Each new row is followed by what is left after taking away its nearest point in the smallest flat space through zero that holds the last named rows.
In the rows, 128 means zero.

Q715:
[[105 136 166 137 157 157 179 149 140  86 125 181 120]
 [125 112 169 128 136 129 198  83 135 118 112 183 122]
 [111 137 125 145 175 118 122 137 176  97 150 131 101]
 [ 99 104 200 171 123 111 149 127 145 148 167 167 102]]
New rows:
[161  99 103 129 129  93 122 156  93 137 151 133 157]
[155 101 110 132 147  95 139 151 108 121 151 148 149]
[116 122 168 113 145 142  91 163 123 119 157  98 136]
[130 115 162  98 147 135 117 121 124 119 137 107 139]
[103 148  93 135 127 164 157 110 102 150 131 168  92]
[103 148  84 140 127 154 135 114 108 157 141 151  88]
[156 157 135 134 167 126 105 101 137 135 105 101  94]
[150 155 158 138 149 141 115 119 116 141 104 115 102]

Q694, 4 rows:
[[133 130 172  97 105 134 109 141 149 170 152 135 112]
 [147  95 125  95 150 149 152  97 135 137 154 119 127]
 [ 89 139 111 134  91 118 122 101 117 125 173 117 108]
 [141 141  86 124 155 119 121 187  95  96 128 143 120]]
New rows:
[107 147 111 107 116 124 164 155 129 128 127 157 133]
[107 140 120 109 115 128 170 137 138 133 121 152 139]
[118 148 129 122 108 120 150 139 118 130  87 144 126]
[121 137 124 106 112 127 157 127 118 133 108 140 120]
[132 126 111 108 123 120 132 161 132 109 129 147 129]
[124 121 123 116 113 122 137 133 143 116 125 139 135]

Q617:
[[120  97 110 142  59 127 122 136 134 137 142 116 114]
 [108  95 113 148 124 122 123 117 179 124  81 114 152]
 [ 89 159 139 150 125 123 159 155 128 155 113 129 158]
 [115 144 179 183 146 129 151 133 114 132 111 136 159]]
New rows:
[131 129  87 134 140 125 125 137 116 117 128 154 118]
[128 126  96 149 136 125 128 137 116 118 124 154 124]
[130 136 186 156 125 156  90 107 124 115 127 106 131]
[114 150 151 120 119 151  93 121 136 130 128 102 128]
[113 145 127 130 168 143 123 151 134 110 141 147 141]
[115 124 120 138 138 143 116 150 138 109 147 141 132]
[119 112 159 124 112 118 136 125 150 104 111 120  93]
[114 131 158 113 121 117 143 133 142 111 116 124  94]
[114 120 108 125 121 118 135  70 144 138 117  95 120]
[117 139 126 130 126 120 144  77 120 142 131 102 119]

Q792, 4 rows:
[[193 168 130 128 127 168 114 125 115 152  76 160 135]
 [183 148 176  79 151 147 100 125 131 141  98 154  74]
 [177 134 124 100 136 136 106 132 154  97 122  72  70]
 [150 102 126 155 108 115  88 139 132 127 146 148  90]]
New rows:
[132 185  94 140 102 109 113 106 124 134 170 104 136]
[128 185 120 120 114 107 111 103 121 144 168 125 125]
[103 133 118 138 110 128 137 124 127 139 142 128 112]
[116 142 122 129 114 136 136 123 127 141 131 127 108]
[130 126 137 141 128 142 118 141 108 127 146 149 156]
[135 128 138 126 135 142 119 141 117 116 147 126 142]
[109 137 142 153 134 138 176 110 128 132 138 123 113]
[128 137 140 158 129 141 162 113 129 132 135 127 100]

Q144, 4 rows:
[[145 127 133 107 135 121 172 149 132 102 141 138 128]
 [154 123 122 118 178 139 131 142 162 142 124 109  82]
 [124  89 132  74 166 153 154 149  90 132 123 140 123]
 [166  59 169 106 161 100 106 128  84 128 172 135  93]]
New rows:
[162 141 153 144 100 111 104 108  98 149 104 140 121]
[163 147 143 125 116 126 133 125 109 144  94 140 118]
[ 90  94 151 149 119 105 143 161  94 105 117 106 128]
[ 94 108 141 158 129 111 140 162 119 113 108  95 115]
[152  90 156 146 162 139 157 109 137 138 109 150 118]
[138 106 151 159 139 138 154 101 138 136 103 152 136]
[106 159 122 147  90 165 135 137 147 145 117 134 111]
[123 130 141 134 102 151 134 140 127 139 138 140 100]

Q626:
[[124 129  88 115 156 142 115 160 132 123 133 113 115]
 [141 113 136 135 107 159 114 144  63 141  97 127 115]
 [116 140 147  95  99 123  84 181  80  93 122 140 139]
 [128 127 147  98 162 157 106 156  95 129 133 128 120]]
New rows:
[ 84 142 147 173 143 122 131 113 147  99 130 109 117]
[ 87 138 146 170 142 135 122 126 125 101 122 107 111]
[129 152 130 120 137 164  62 179 140 120  83 151 109]
[134 149 142 143 130 149  91 135 170 134  86 155 115]
[ 89 159 100 128 183 130 161 109 134 135 123 102 125]
[ 89 160 123 129 143 122 149 115 104 125 109 114 134]
[132 127 146 140 160  89 100  97 136  73 124 123  98]
[138 120 136 149 155 101 100 100 119  81 112 118  90]
[125 122 142 127 163 124 136  72 120 106 146 111 118]
[122 123 121 128 138 120 123  95 105  93 134 108 117]

Q852:
[[161 146 112  95 110 129 129 131  78 134 144 141 123]
 [156 137 125  76  76 134 146 121 113 169 132 116 170]
 [187 191  97  84 134 162  46 187 132 130  98 134 121]
 [163 172 147 112  93 116 144 104  65 159 178 180 127]]
New rows:
[125 128 118 121 154 151 102 160 132 135 165 160 105]
[115 108 121 114 138 148 126 148 139 145 163 143 125]
[116 154  99 113 153 117 168 156 137 139 103 158  95]
[113 151 106 111 143 116 177 149 145 150 104 154 108]
[139 167  96 143  92 135  92 133 136 145 158 158  95]
[117 127  89 143  91 131 118 125 146 137 148 129 105]
[ 91 155 132 159 163 130 102 157 145 124 152 139 135]
[101 139 117 128 139 129 126 151 120 132 155 122 150]
[113 149 141  98 120 137 160 141 129 113  95 102 156]
[112 160 148 117 133 131 154 138 118 104 108 124 136]

Q668 (4 x 13):
[[144 157 108 140 128 161 141 169 145  80 116  72 158]
 [145  97 189 109  64 118 162 197 164 157  97 123 168]
 [180 137  90 116 105 150 146 115 129 120  80 153 137]
 [141  92 128 132 148 130 143 135 108 120 116 130 128]]
New rows:
[ 91 140 134 136 117 113 133 164 106 140 146 135  88]
[114 143 115 134 113 126 142 162 104 129 125 139  93]
[158  96  99 148 130 156 146 105 112 157 156 127  92]
[148 113 114 147 111 156 144 126 133 159 162 109 105]
[ 95 161  90  90 159 100 158 123 130 156 147 150  97]
[109 147  98  91 153 108 176 154 134 145 131 133 115]

Q929 (4 x 13):
[[125 119 115 121 109 182 147 169 135 147 124 104 153]
 [ 93 121 113 118 143 107 124 130 117 154 136 125 125]
 [ 90 128 183  92 110 156 141 135 122 165 103 108 126]
 [138 125 128 107 108 125 113 117 137  86  85 153 151]]
New rows:
[162  93 156 108 126 133 179 113 130  86  68 105 165]
[144  92 133 126 156 107 180 114 118 117 108  96 146]
[137 113 114 107 123 181 148 115 148 130 150 157 108]
[125 113 114 101 130 160 140 104 143 131 148 164 103]
[111 109 126 131 119 113 147 145 125 124 131 114 103]
[121 110 127 131 114 115 145 142 129 111 124 119 107]
[ 61 155  97 112  96 122 129 135 124 149 114 132 132]
[105 168 113 141  95 129 133 124 132 126 129 134 117]
[124 139 131 118 135 111 134 133 129 160  81 123 199]
[148 149 139 145 146 105 138 123 129 157 107 120 178]

Q921, 4 rows:
[[141  92 148 130  76 124 141  95 125 128 104 103 164]
 [118 156 121 106 124 142 153 142 131 134 155 103 161]
 [134  98 170 111 148 160 134 153 133 134 114 139 120]
 [131 117 117 112 188 148 119 132 143 127 150 109 165]]
New rows:
[121 151 124 129  94 140 158 111  98 102 153 116  91]
[130 121 128 127 131 150 142 105 107  99 149 114 103]
[167 128 111 145 126 120 135 100 150 117 165 101 127]
[165 126 133 139 125 133 142 120 148 121 157 116 106]
[ 88 166 136 147 154 133 100 115 128 167  88 112 168]
[ 88 164 148 148 143 134 103 121 125 169  79 122 153]

Q774:
[[114 143 132 120 113 141  84 161 193 119 123 178  91]
 [ 91  97 138 105  98 155  68 184 154  95 131 191 173]
 [108 128 144  95  84 139 114 192 135 101 117 146 170]
 [ 97 134 155 102  86 194  66 189 171  70 170 173 150]]
New rows:
[101 134 112 145 134  94 110 124  81 136  76 141 140]
[105 159 124 145 128 127 104 124  95 116 109 131 121]
[106  88 134 118 159 136 118  94 146 157 125 100 148]
[108 113 143 105 139 140 124 118 160 150 121  94 138]
[126 119 141 155 121 179 125 124 127 147 144 154 121]
[130 124 139 148 114 159 144 134 119 157 121 144 125]
[148 138 157  88 106 129 109 157 140  87 136 159  98]
[155 117 145 103 130 112 125 123 109 105 132 145 109]
[106 118 112 109 139 117 133 146 111 137 151 126 109]
[106 120 113 108 138 119 132 147 113 136 152 126 107]
[123 132 116 113 141 181 138  89 118 127 144 119 108]
[116 126 113 100 127 159 139 115 122 134 112 133 120]

Q712, 4 rows:
[[ 98 113 109 151 114 141 148 112 157 116 113  94 131]
 [141 119 106 114 122 112 171 167 153 150 120 112 120]
 [109  88  86 154  89 105 197 136 112  99 115 114 113]
 [127 123 124 161 125 178 190 149 117 150  78  95 127]]
New rows:
[ 80 161 152  96 146 114  99 144 107 153 144 145 156]
[ 68 145 134 113 130 116 134 147 109 145 130 128 152]
[126 135 124 136 103 146 116 142 156 102 118 174 136]
[130 135 124 135 104 148 124 149 155 108 114 172 135]
[130 150 137 146 156 146 121 100 109 168 143 170 108]
[118 134 113 146 142 128 142 104 135 161 144 154 104]
[124 146 111 152 165  87 146 150 115 135 155  90 113]
[119 152 122 159 170 101 130 136 109 131 153  91 118]

Q736, 4 rows:
[[127  98 131 182  86 135 134 119 187 112 107 129 171]
 [ 64 157 113 171 101 133  75 160 126 106 147 125 146]
 [134 165  93 145  66 144 154 120 120 112 145  83 125]
 [128 127 111 160  62 171  95 150 167  91 156 107 134]]
New rows:
[135 152 115 162 133 117 151 103 103  98 147 150 122]
[143 134 125 156 141 126 136 110 117  95 150 160 119]
[146 100 163 105 125 123 129 151 101  93 157 132 121]
[130 109 158 127 116 110 143 142 101  95 145 128 139]
[150 125 156 125  89 100 139 148 105 107 111  91  92]
[134 115 166 133 104  93 124 154 112 109 104 107 102]
[ 90 140 113  91 148 117 138 129 116  94  98 107 127]
[105 122 117  95 137 130 134 130 139  87  99 109 130]
[114 129 101  90 134 100 167 113 115 115 133 110 113]
[106 110 110 105 130 110 139 127 141 104 135 123 124]
[109 168 104 138 140 149 156  94 120 136 107 116 141]
[120 145 117 127 149 166 128 109 138 129 116 130 133]

Q593, 4 rows:
[[128  77 156 190 150 137 138 170 105 150 149  96 113]
 [ 99  89 152 149 183 132 142 163 158 154 112 101 166]
 [ 90 130  91 158 155 176 143 153 145 154 135  92 132]
 [104 122  91 152 121 140 106 149 104 178  97  84 115]]
New rows:
[159  94 143 155  88  88 121  92 152 166 159 125  99]
[137 110 122 143 104 106 129  90 180 169 152 121 118]
[146 161  93  95 158  92 152 117 105 102 157 109 106]
[138 142 104 105 172  86 149 132 105 119 143  95 115]
[101 133  92 151 114 132 113 149 157 114 161 165 129]
[107 118 109 148 112 109 101 152 147 123 142 163 133]
[155 106 115 123  94 119 140 114  96 140 119 138 119]
[139 106 114 122 118 133 155 120 122 139 123 135 138]
[114  95 100  94 117 140 158 152 110 140 148 123 141]
[122  94 109  87 112 129 155 147 107 135 145 131 141]

Q514 (4 x 13):
[[134 103 132  86 122 171 121 160  94 137 110 166 146]
 [143 169  94 142 132 140 115  97 115 100 125 145 168]
 [ 86 150 131  97 126 125 134 102 114 128  67 107 141]
 [117 111 125 107 136 150 146  98 125 122 116 111 129]]
New rows:
[133 136 136 104 127 108  98  93  90  99  96 127 130]
[147 115 144 116 128 105 101 109 102 106 126 128 111]
[153 131 144 162 113 133 154  89 117 148 138 144 118]
[143 133 151 150 108 131 150 101 109 155 120 148 120]
[132 165 143 122  94 162 149 129 127 140 101 155 139]
[137 153 146 136  99 153 158 123 145 140 123 140 121]
[ 92 112 151 128 119 100 104 155 110 162  90 137  92]
[119 114 120 145 133 126 110 114 113 134 120 140 110]
[133 136 128 129  98 168  96  90 162 127 116 161 140]
[125 127 143 131  95 152 100 103 172 139 118 150 121]

Q56:
[[150 129 130 151 125  79 137 125 210 119 149 143 104]
 [121 119 125 138 145  87 131 156 153  62 123 132 117]
 [113 140 128  72 126  86 119 122 158 110 133 136 157]
 [163 112  63  77 106 133 134 129 130 120 126 106 133]]
New rows:
[106 123 145 109 155 141 111 147 156 165 134  95 143]
[115 114 132 120 157 142 116 158 155 148 131  90 131]
[ 96  96 139 164 132 133 125  92 100 151 127 168 109]
[107  90 110 130 125 115 126  96 116 130 127 162 116]
[157  97  93 161 136 144 100 121 120 156 168 154 126]
[132 104 106 139 146 124  92 127 117 131 163 160 144]

Q961:
[[100 104 149 128  92 163 129 137 131 103  97 139 131]
 [128 129 122 119 130 135 104 160 120 139 118 140 116]
 [134 110 111 149 136 109 109 104 127 135 139 138 115]
 [122  94  92 101 165 109 112 131 148 122 102 151 137]]
New rows:
[109 107 164 112 153  93 150 120 124  93 140 103 165]
[113 108 162 126 143 100 115 143 106 111 143 116 138]
[109 162 149 121 121 154  91 142 155 139 135 121 138]
[110 147 138 127 131 139  93 117 164 134 138 124 142]
[162 100 122  96 160 167 113 132 160  98  90 107 167]
[176 116 132 133 141 165 100 121 139 117 121 100 143]

Q783, 4 rows:
[[153 136 145 156 137 112  62 161 141 141 126 181 192]
 [154 145 131 156 114 170  67 135 198 141 127 156 159]
 [124 139 134 178 121 110 112 153 190 149 120 132 133]
 [116 170 121 153 170  65  70 174 144 122 135 170 125]]
New rows:
[138  70 139 154 143 152 158 135 105 112 118 171 132]
[129  90 127 156 152 151 146 138 128 105 123 170 106]
[135 133 115 118 138 147 183 109 104 137 126  99 131]
[139 150 115 134 149 136 146 128 126 139 128 123 142]
[ 83 137 107 180 177 132 144 106 114  94 121 127 111]
[101 124 117 182 164 153 135 102 114 102 118 135 142]
[144 136 105 129 125 126 125 126 124 140 186 130 138]
[141 132 107 134 121 121 135 127 126 144 184 123 136]
[126 131  96 164 124 111 123  70 138 130 170 148 150]
[123 127  96 159 125 107 133  68 128 128 170 143 146]

Q99, 4 rows:
[[ 99 106  75 162  84 108 124 110 172  93 151 100 130]
 [149  90  73 152  79 100 192 164 158 141 175  88 131]
 [ 77  46  54  95  76 102 186 127 202 128  85  77  80]
 [117 104 139 116  90  77 143 174 130  96 132  95 117]]
New rows:
[133 167 116 142 114  93 124 110 159 148 143 133 118]
[132 166 131 125 121  92 126 118 151 152 128 135 111]
[124  74 114 146 165 161 138 144 153 168 124 143 124]
[115  85 138 153 155 138 112 156 141 133 133 139 130]
[ 94 148 140 119 143  90 153 140 118 123 146 176 142]
[ 89 141 122 122 141  97 158 128 131 129 144 175 139]
[150 143 139 120 127 126  91 109  97 149 124 117 126]
[144 128 122 121 113 118 104 112 111 148 125 105 121]

Q159:
[[150 120  87 133 141 113 117 122 159 176 134 154 130]
 [152 153 130 102 117 151 143 162 108 113  60 125 138]
 [113 169 121 161 140  99 169 126 127 162 115 118 145]
 [120 107 104 114 122 152  79 165 169 112 136 144 104]]
New rows:
[149 158  70 126 147 135 135 186 122 111  88 168 124]
[134 134 102 138 149 121 138 139 102  99 142 156 122]
[107 118 124 111 128 128 168 122 126 126 134 105  97]
[119 114 113 105 129 131 161 125 133 134 128 114  97]
[122 103 135 112 116 134 109 126 158 113 128 134 145]
[120 119 137 122 120 123 129 121 150 124 119 128 154]
[123 127 120 134  70 109 180 123 138 155 100 142 129]
[116 107 127 127  65 120 158 123 143 135 120 142 117]
[139 124 134 133 121 159 132 139 131 145 103 163 131]
[122 122 145 145 122 152 135 128 128 139 125 155 129]
[132 133 106 120 128 132 153 125 123 133 112 155  70]
[123 131 116 125 127 130 155 118 118 125 124 149  69]

Q389 (4 x 13):
[[156 157 160 101 108 121 178  98 104 163  83 172 110]
 [ 94 166 106  87 132 118 121 105  99 118 122 126 165]
 [104 147 110  67 143 133 194 130  94 122  90 164 141]
 [124 128 127  86 104 100 162 151  65 133 119 173 171]]
New rows:
[108 148 146 144 141 145 167 145 130 133 179  89 127]
[115 157 155 139 130 137 169 137 118 142 174  98 131]
[116  57 136 131 156 123 127 137 148 119 191 131 132]
[118  98 147 108 149 118 136  95 136 136 165 141 130]
[128 150 120  96 130 169 155 121 107 111 115 102 118]
[144 133 132 119 112 157 133 133 105 117 133 100 122]
[120  94 118 121 118 125 138 132 130 122 146 148 101]
[116 113 118 116 116 122 125 112 128 125 144 141 106]
[101 124 123 137 100 158 179 144 136 111  99 150 167]
[109 133 133 157  91 154 145 125 148 118 110 132 163]
[142  66 123 145 144 128 124 150 135 135  83  95 112]
[133  96 122 124 135 115 114 126 114 140  78  97 132]

Q68, 4 rows:
[[122 143 110 117 113 119 126 137 132 118 113 156 152]
 [141 136 141 133 114 150 102 105 129 137  95 160 146]
 [ 90 151 190 115 117  93 143 126  80 122 126 171 148]
 [112 159 110 109 134  94 162 133 152 136  96 143 100]]
New rows:
[181 125 131 130 129 186  98 135 135 141 144 124 128]
[151 147 137 111 131 144 131 150 127 135 142 138 121]
[142  95 122 138 176 164 122 129 137 132 125 130 163]
[124 111 130 127 178 138 144 134 133 132 119 140 153]
[117 129 132 134 123 124 122 129 111 136  96 119 117]
[118 124 122 134 121 125 120 137 111 129 106 113 124]
[104 128 145 101 127 128 117 149 126 120 129 130 144]
[114 125 139 106 133 138 115 141 139 129 122 120 129]
[139 100 156 115 129 140 108 157 126 162 107 125 160]
[132 106 144 108 135 125 125 166 134 161 108 118 146]
[164 124 131 126 115 112 173  88 118 143 132 177 112]
[169 110 114 129 114 119 167 100 118 132 154 161 123]

Q344:
[[137 170 160 130 100 135 132 172  97 118 126 134 120]
 [159 146 145 101 140 131 148 124  84 139 125 155 120]
 [ 85 155 163  97  99  99 131 124 142 159  78 116 143]
 [137 108 169 143 120 124 143 131 142 134  65 144 143]]
New rows:
[119 162 183  97 111 121 130 123 121 121 103 111 178]
[136 134 148 118 134 136 123 114 127 103 138 111 171]
[173 152 139 157 129 112 146 140 149 131 199 108 141]
[164 145 154 144 129  99 154 123 159 149 166 111 151]
[110 130 113 135  91  98 121 124 121  57 127 120 112]
[123 122 118 120 106  95 133 105 112  69 114 134 114]
[102 124 123 150 104 153 133 104  70 172 124 101 126]
[108 112 122 164 106 158 132 107  77 165 122 103 127]

Q974, 4 rows:
[[161 107 141 138 118 122  99 125  98 122 112 114 135]
 [153 171 120 158 131 164 155 101 149 191 119 106 131]
 [148  97 122 175 103 140 151 123 139 130 142 132 152]
 [120  99 133 124 102 139 119 108 107 104 109 166 148]]
New rows:
[109 163 167 141 140  96 152 109 115 131 160 143 166]
[119 158 172 141 139  92 141 109 104 129 154 137 166]
[135 110 151 162 163 151  89  98 165 156 150 127 102]
[119 101 152 147 161 146  83 100 159 138 148 143 102]
[148 155 104 123 166 131 104 125 149 135 151 151 118]
[155 134 107 132 153 132 100 121 140 124 147 160 129]
[106 116  99 151 129 129 126 102 129 143 108 121 127]
[104 113 101 144 135 117 119 113 127 134 113 115 121]

Q697 (4 x 13):
[[116 130 151  46 104 161 155 125 115 123 118 133 104]
 [117 117 147  78 160 133 151 112 128 131  94 152 171]
 [153 138 149  46 104 132 190  88 119  91  85 134 162]
 [132 116 156  95 108 148 125 131  82  65 114 110 139]]
New rows:
[175 126 145 126 133 165 130 132 126  97 128 140 125]
[168 127 138 134 144 161 128 134 140 121 133 148 121]
[129 107 116 128 123 138 140  93 108 108 104 110 122]
[119 106 110 136 133 138 133  99 119 131 112 116 113]
[133 140 138 107 122 140 125 116  92 145 131 171 111]
[142 141 131 134 125 127 119 114  93 138 132 166 123]

Q507:
[[166  95 201 103 151  80 126 152 118 105 114  85 146]
 [126 147 192 129  87 148  93 133 100 177 153 183 100]
 [140 111 179 156 153 149  92 169  93 145 121  76 128]
 [157 113 155  98 117 160  63 163  99 191 140 108 160]]
New rows:
[138 148 146 155 110 105  94  98 146 139  87  97 133]
[135 152 133 151 104 107  96  92 151 141  90 107 134]
[123 119 161 100 108 126 132 105 139 123 105 119 143]
[111 125 144 121 112 146 130 106 136 127 105 115 136]
[126 145 127 118 158 135 128 119 112 120 147 128 104]
[132 142 125 107 157 132 125 120 114 123 147 126 112]
[150 133 126 118 137 121 157 140 111 137  91 114 121]
[145 140 122 119 127 130 153 136 110 147  97 129 116]

Q448, 4 rows:
[[ 97 115 128  91 129 139  69 115 101 112 168 168 130]
 [131 166 106  72 113  99  78 126 111 186 177 142 120]
 [103 127 122  84  98 106  61 123  65 192 161 143 126]
 [102 146 141  98 118  92  46  99 102 160 151 143 148]]
New rows:
[ 98 121 108 120 125 139 125 168 115  97 152 126 137]
[106 137 115 131 124 118 126 161 126 113 137 109 146]
[153 160 164 151 144 101  99 149  95 123 103 129 158]
[159 152 145 136 146 125 118 166  94 113 122 141 139]
[115 141 115 118 145 166 118 138 164 133 104 152 110]
[110 137 122 125 136 156 112 135 150 150  93 143 115]
[ 89 102 143 120 115 102 139 115 101  88 144 101 149]
[108 123 128 110 116  97 154 124 117 102 154  96 140]

Q339, 4 rows:
[[129 106 129 128 153 161 127 101  99 148 174 104 121]
 [ 97 147 126  93 121 106 110 114 138 137 123 136 148]
 [134 198 133 131 163 128 131 124 134 100 123 164 159]
 [148 134 109 145 145 153 106 122 126 161 110 136 109]]
New rows:
[149 148 175 128 149 123 168 122 186 146 127 122 129]
[143 133 170 121 143 125 159 116 184 163 129 114 122]
[135 155 125 136 144 123 136 124 143 101 132 124 136]
[130 132 119 131 132 124 126 121 142 121 130 113 124]
[132 169 140  75 139  71 117 152 127 133 124 182 120]
[151 128 141  97 143  97 128 152 108 141 147 157  96]

Q115:
[[ 83 138 128 161 119 122 113  82 175  87 119 116 134]
 [ 91  92 118 121 107  94 148 117 148 121 143 145 150]
 [ 86 101 129 117 151 154 124 166 192 167 125 126 176]
 [140 136 110 121 104  89 130 107 170 138 135 122 125]]
New rows:
[136 119 153 115 103 105 120  89 135  88  95 102 133]
[142 109 157 101 118 123 123 121 128 114  96 106 143]
[ 94 129 102 115 115 115  98 100 154 152 148 163 142]
[113 141 111 118 127 136  93 109 118 148 142 161 128]
[154 130 115 157 155 129 150 137 101 121 155 168 107]
[139 132 112 161 156 129 143 132 141 126 152 160 119]
